The rows are grouped in 3 different ways at once. Each group adds its own fixed numbers to the row, and there is some noise. The rows also spread widely along 12 directions, which tell nothing about the answers.
In the rows, zero is written as 128.
Some rows, each with its group in each grouping after it:
[124 132 121 119 148 123 102 120 127 141 143 116 118 124 136 133 126 145
 129  92 163 135] -> memop z_659 (1)
[193 101 140 157 125 130  52 157 145 167 159  95  44 138  68 108 114 112
 136 148 121  48] -> sifi z_136 (1)
[ 83 156 105 145  86 134 144 133 133 108 128 153  97 185 173 100 182 144
 144 148 144 134] -> memop z_659 (0)
[125 156 135 125 145 127  98  93 118  88 123  93 123 114 165 105 142 118
 138 106 181 106] -> dob z_136 (2)
[106 153 100 165  78 104 127 149 131 126 112 166 130 146 179  76 125 142
 123  88 114 161] -> daku z_642 (2)
[ 96 124 160 132 128 116 133 115 121 173 143  90 124 121 124 136  92 189
 122  95 153 151] -> muto z_642 (0)
[113 150 165 124 110 167 156 113 165 137 156  99  93 147  92 137 138 156
 140 124 156 111] -> dob z_659 (3)
[203 155  93 109 121 101 106 128 165 105 110 143 136 130 144  99  89 163
  71 119 162 104] -> sifi z_642 (3)
[145 127 110 161  81 110 159 119 117 137 125 147 113 143 119 149 135 154
 116  93 140 134] -> daku z_659 (0)
[ 73 152 130 105 137 122 153 132 190 118 129 150 143 139 149  96 128 164
  79 143 141 165] -> muto z_642 (0)
[143 129 134 124 134 141 122 146 128 123 137 104 130 113  84 114 120 161
 115 150 126 126] -> sifi z_659 (1)
[198 110  87 133 105 104 143 140 150 143 117 157 185 139 129 156  68 199
 135  91  88 140] -> memop z_659 (0)
[160 122 117 134 104 127 184  68 104 181 120  97 102 144 153 156 126 122
 102 153 163  88] -> muto z_659 (2)
[140 111 114 127 128 147 134 149  97 172 138 115  56 105  19 140 168 112
  62 117 152 143] -> memop z_642 (3)
[140 100 129 169 109 120 111 159 120 160 125 145 121 123 116 116 113 102
 135 112  89 134] -> memop z_642 (3)
[118 134 129 127 128 132  99 157 164 125 128 146 119 130 131  84 137 106
 131 128 110 127] -> muto z_642 (3)
[167 146 102  81 120 158 165 113 173 127 118 113 140 141 134 107 124 144
 109 149 136 105] -> daku z_642 (2)
[130 121 125 162  91 117 140 125 160 121 135 179 101 146 115 157 151 117
 149  85 134 123] -> dob z_642 (3)
[112 131 123 154 108 111 115 127 123 143 131 130 118 146 156 114 131 146
 143 106 133 135] -> daku z_136 (2)
[ 83 121 171 122 145 147 119 135 164 135 141 108 155 131 162  93 103 133
 161 158 102 127] -> dob z_642 (1)
[144 109  94 109 126 141 169 146 160 142 121 163 134 131  87 133 149 135
  88 153  95 146] -> dob z_642 (2)
[117 110 125 143 112 120 158  98 124 144 121 139 144 122 165 146 130 101
 139  97 135 134] -> daku z_642 (1)
[167 147 108 100 109 176 116 163 136 131 125  86 120 149 114  61 134 151
 149 171  94  98] -> daku z_659 (2)
[145 117 144 198  89 101 108 145 112 133 138 147  84 127  92 137 121 120
 132  87 136 118] -> memop z_642 (3)
[141 140 119  83 124 165 179 130 107 117 103  87 171 114 105 104 123 179
 102 181 126 146] -> sifi z_642 (3)
[135 115 101 140 120 132  94 135 137 129 139 147 105 150 140 144 167 113
 190  78 124 116] -> memop z_659 (0)
[147 135 116 101 134 129 140 134 134 132 124 125 125 117  94 117 131 151
  64 141 156 137] -> daku z_642 (3)
[130 131 142 140 130  72 107 123 142 130 144 150 115 141 114 154 100 211
 101 112 185 136] -> muto z_642 (3)
[ 63  87 117 146 132 121 115 155  98 112 129 165 136 147 121 152 211 136
 201 143  95 164] -> muto z_136 (0)

New rows, each followed by its group in each grouping:
[117 107 140 142 126 132 145 112 123 145 130 119 123 124 130 142 133 113
 127 121 134 127] -> memop z_642 (0)
[181 110 133 124 133 146 126 118 133  98 127 110 157 112 118 141 130 105
 171 132 116  86] -> daku z_659 (1)
[129 109 137 122 128 173 144 135 155 145 157 114  85 140  63 151 170 107
 153 141 122 105] -> memop z_659 (1)
[ 77 120 172 150 145 145 113 157 140 124 139 128 148 109 117  97 133 106
 137 142  92 152] -> dob z_659 (3)
[ 97  92 101 120 133 119 133 132  91 175 133 143 116 131 112 161 159 158
 128 112 132 171] -> dob z_642 (1)
[135 115 134  98 144 150 144 101 158 166 135 101 114 158 160 116 128 123
 120 199 136  81] -> dob z_642 (2)
[148 121 123 121 121 134 117 129 128 132 126 126 119 133 126 125 138 131
 142 119 133 113] -> dob z_642 (3)
[119 130 111 112 135 154 127 128 118 123 133 129 107 130 104 139 186 112
 140 114 150 137] -> memop z_659 (3)
[152 134  99  58 162 167 103 145 156 110 124 105 158 144 143  88 144 161
 150 172 109 110] -> dob z_659 (0)
[147  93 102 114 132 132 137 137  98 157 126 119 124 125  84 153 143 158
 117 131 125 142] -> memop z_642 (0)
[129 131 128 128 162  99  56 146 139 121 155 153  85 135 100 131 154 154
 107 113 175 123] -> dob z_659 (3)
[108 131 100  92 141 125 145  93 119 131 115 122 153 146 187 131 150 160
 124 141 158 139] -> dob z_136 (0)
[142 144 116 138 126 107 137 109 156 108 127 155 152 117 138 138 111 152
 104  84 146 142] -> dob z_659 (2)
[165 115  88 119  91 181 153 147  88 154 109  93 128 140 113 110 153 120
 172 134  80 117] -> memop z_659 (0)
[117 132 113 128 102 160 152 132  66 142 114  98 117 124 102 126 170 141
 141 130 134 148] -> sifi z_659 (3)
[151 144 131  73 149 127 146  86 176 133 142  97  99 155 127 139 124 189
  79 174 207  84] -> muto z_642 (0)
[141 138 108 132 113 130 134  95 133 109 114 131 118 135 178 124 162  83
 149 106 152  97] -> muto z_659 (0)
[161  89 117 110 148 153 119 132 125 155 124 104 158 113 116 142 122 117
 174 121  93 119] -> memop z_642 (2)
[151  99 150 170 117 126 126 150 127 171 134 133 110 129 100 115 108 104
  99 167  88 107] -> dob z_659 (3)
[125  97 116 103 137 153 150 133 133 171 138 118 130 117  81 158 138 148
 135 118 114 148] -> sifi z_642 (1)
[116  98 113  89 162 163 170 169 173 103 145 163 151 136  21 162 186 168
 113 203  90 162] -> memop z_659 (2)
[137 124 106 122 127 100 132 123 121 155 122 139 117 134 151 110 117 144
  67 148 153 130] -> daku z_642 (1)
[146 144 120  98 142 130 139 123 195 119 122 135 169 112 151  98  81 141
  88 115 127 132] -> dob z_642 (1)
[ 98 128 165 140 147 122 133 105 146 132 140 122 118 113 123 130 128 108
  91 129 160 130] -> dob z_136 (3)
[ 64 129 120 131 134 134 132 105 100 114 127 135 119 125 157 143 203 102
 161  92 159 155] -> muto z_659 (0)
[134 102 187 160 145  99  68 135 167 159 160 124 131 144 145 136  62 155
 167 124 124 100] -> memop z_642 (3)
[178 127 114 131 103 142 153 116 152 134 133 135 106 154 104 153 138 131
 133 132 141  94] -> memop z_659 (3)
[144 133 119 137  94 141 119 158 129 153 132 103  97 138  95  93 113 173
 123 119 114 126] -> sifi z_642 (0)
[133 155 120 113  83 155 206 103 146 166 110  89 157 124 158  99  70 166
  96 121 127 143] -> sifi z_642 (1)
[143 110 106 111 140 102 163  88 151 177 132 152 151 137 148 182 111 159
  93 107 154 142] -> daku z_659 (2)
[152 134 111 107 149 122 115 114 175 137 132 137 138 132 165 112 106 124
  98 137 144 107] -> sifi z_659 (1)
[172 148  85 130  84 126 141 124 120  94  99 149 133 143 149 113 143 141
 136 122 139 114] -> sifi z_642 (3)
[131 145 106 132 111 135 136 136 156 136 132 140  88 132 104 109 145 123
  94 100 145 135] -> memop z_642 (2)
[113  83  88  91 154 152  98 165 107 187 139 126  93 148  90 131 185 138
 143 146 105 149] -> memop z_642 (0)
[178 132 108 129 118 132 113 122 119 141 131 116 101 114  83 149 134 138
 118  78 160 115] -> sifi z_659 (3)
[113  96 105  93 173 126 127 116 153 151 132 161 160 126 137 171 154 121
 135 113 130 156] -> memop z_136 (3)
[140 106 141 142 128 137 112 120  66 160 102  82 151 107 181  92 110  84
 145 152 112 108] -> sifi z_642 (3)
[164 115  93 163  98  95 146 152 119  88 116 189 140 132  94 147 140 158
 109 138 109 137] -> dob z_659 (1)
[127 122 137 102 161 146 141  71 139 108 118 102 157 118 193 137 154  69
 155 143 154  90] -> muto z_659 (0)
[163  83  98 133 142 100 146 133 101 129 109 157 163 102  88 170 136 142
 110 135 110 148] -> muto z_642 (2)
[194 115 112 156 132 100 104 101 138 146 119 135 139 102 157 140  91  86
 111  73 136  97] -> sifi z_659 (2)
[110 144 129 150 121 130 119 113 148 116 137 137  83 130 135 120 173  81
 132 103 157 109] -> muto z_659 (2)
[140 124 125 140 106 148 170 121 156 110 118 142 165 127 140 129 135  99
 152 130  94 121] -> daku z_659 (2)
[131 104 159 135 166 101 128 109 128 108 121 139 167  99 136 139 112 111
  88 161 144 123] -> dob z_642 (3)
[122 116  96 128 134 121 141 132 152 108 116 170 157 115 133 130 151 107
 113 123 112 151] -> sifi z_136 (1)
[101 150 110 114 127 135 176 117 201 110 140 177 120 142 121 140 157 126
  79 124 156 151] -> memop z_659 (1)
[132 139 139 146 120 123 158 110 120 101 128 136 132 121 106 152 139 138
 104 126 165 135] -> memop z_659 (3)
[ 99 102 162 157 132 134 138 144 122 152 145 118 118 116  83 129 128 132
 106 148 105 142] -> dob z_659 (0)
[127 150 104 148  86 117 152 142 157  93 107 188 171 145 171 106 133 131
 135 105 104 153] -> daku z_659 (3)
[116 136 143 132 165  84 157  78 146  78 125 155 166  82 137 164 124 119
  56 115 197 145] -> muto z_659 (1)
[140 128  87 106 136 119 154 103 146  90 104 162 167 110 152 143 151 112
 105  96 147 147] -> sifi z_642 (0)
[120 122 134 166 120 110 115 134 114 138 125 130 116 111 144 101 114  97
 104 113 131 133] -> memop z_642 (1)
[135 149 158 166  98 120 131 127 142  60 143 125 107 128  76 144 146 165
 150 105 161 109] -> muto z_659 (0)
[162 146  89 114 123 133 127 150 150  74 118 153 133 121  87 113 158 145
  98 124 130 131] -> sifi z_659 (0)
[142 128 110 100 109 156 161 135 110 129 105 111 156 132 132 103 138 141
 129 162 111 134] -> daku z_642 (3)
[106 114 147 119 159 121 144 123 129 140 137 129 151  98  85 161 132 149
  96 123 145 164] -> muto z_659 (3)
[124 111 130 120 152 123 125 144 148 120 134 141 139 122 108 128 139 135
 113 166 119 129] -> muto z_659 (1)
[152 149 104 139 101 118 133 134 165 124 129 166  98 145 122 114 142 119
  88 110 148 119] -> daku z_659 (3)
[103 123  86 110 137 130 145 126  74 140 110 128 105 109 105 124 196 119
  83 136 156 163] -> muto z_642 (2)
[141 139 131 117 124 144 144  94 191 107 118 114 163 131 183 113 116 102
 168 112 120  97] -> muto z_136 (0)
[169 111 128  99 132 169 168  87 164 143 128 115 150 131 136 166 136  89
 163 127 121  86] -> dob z_659 (3)
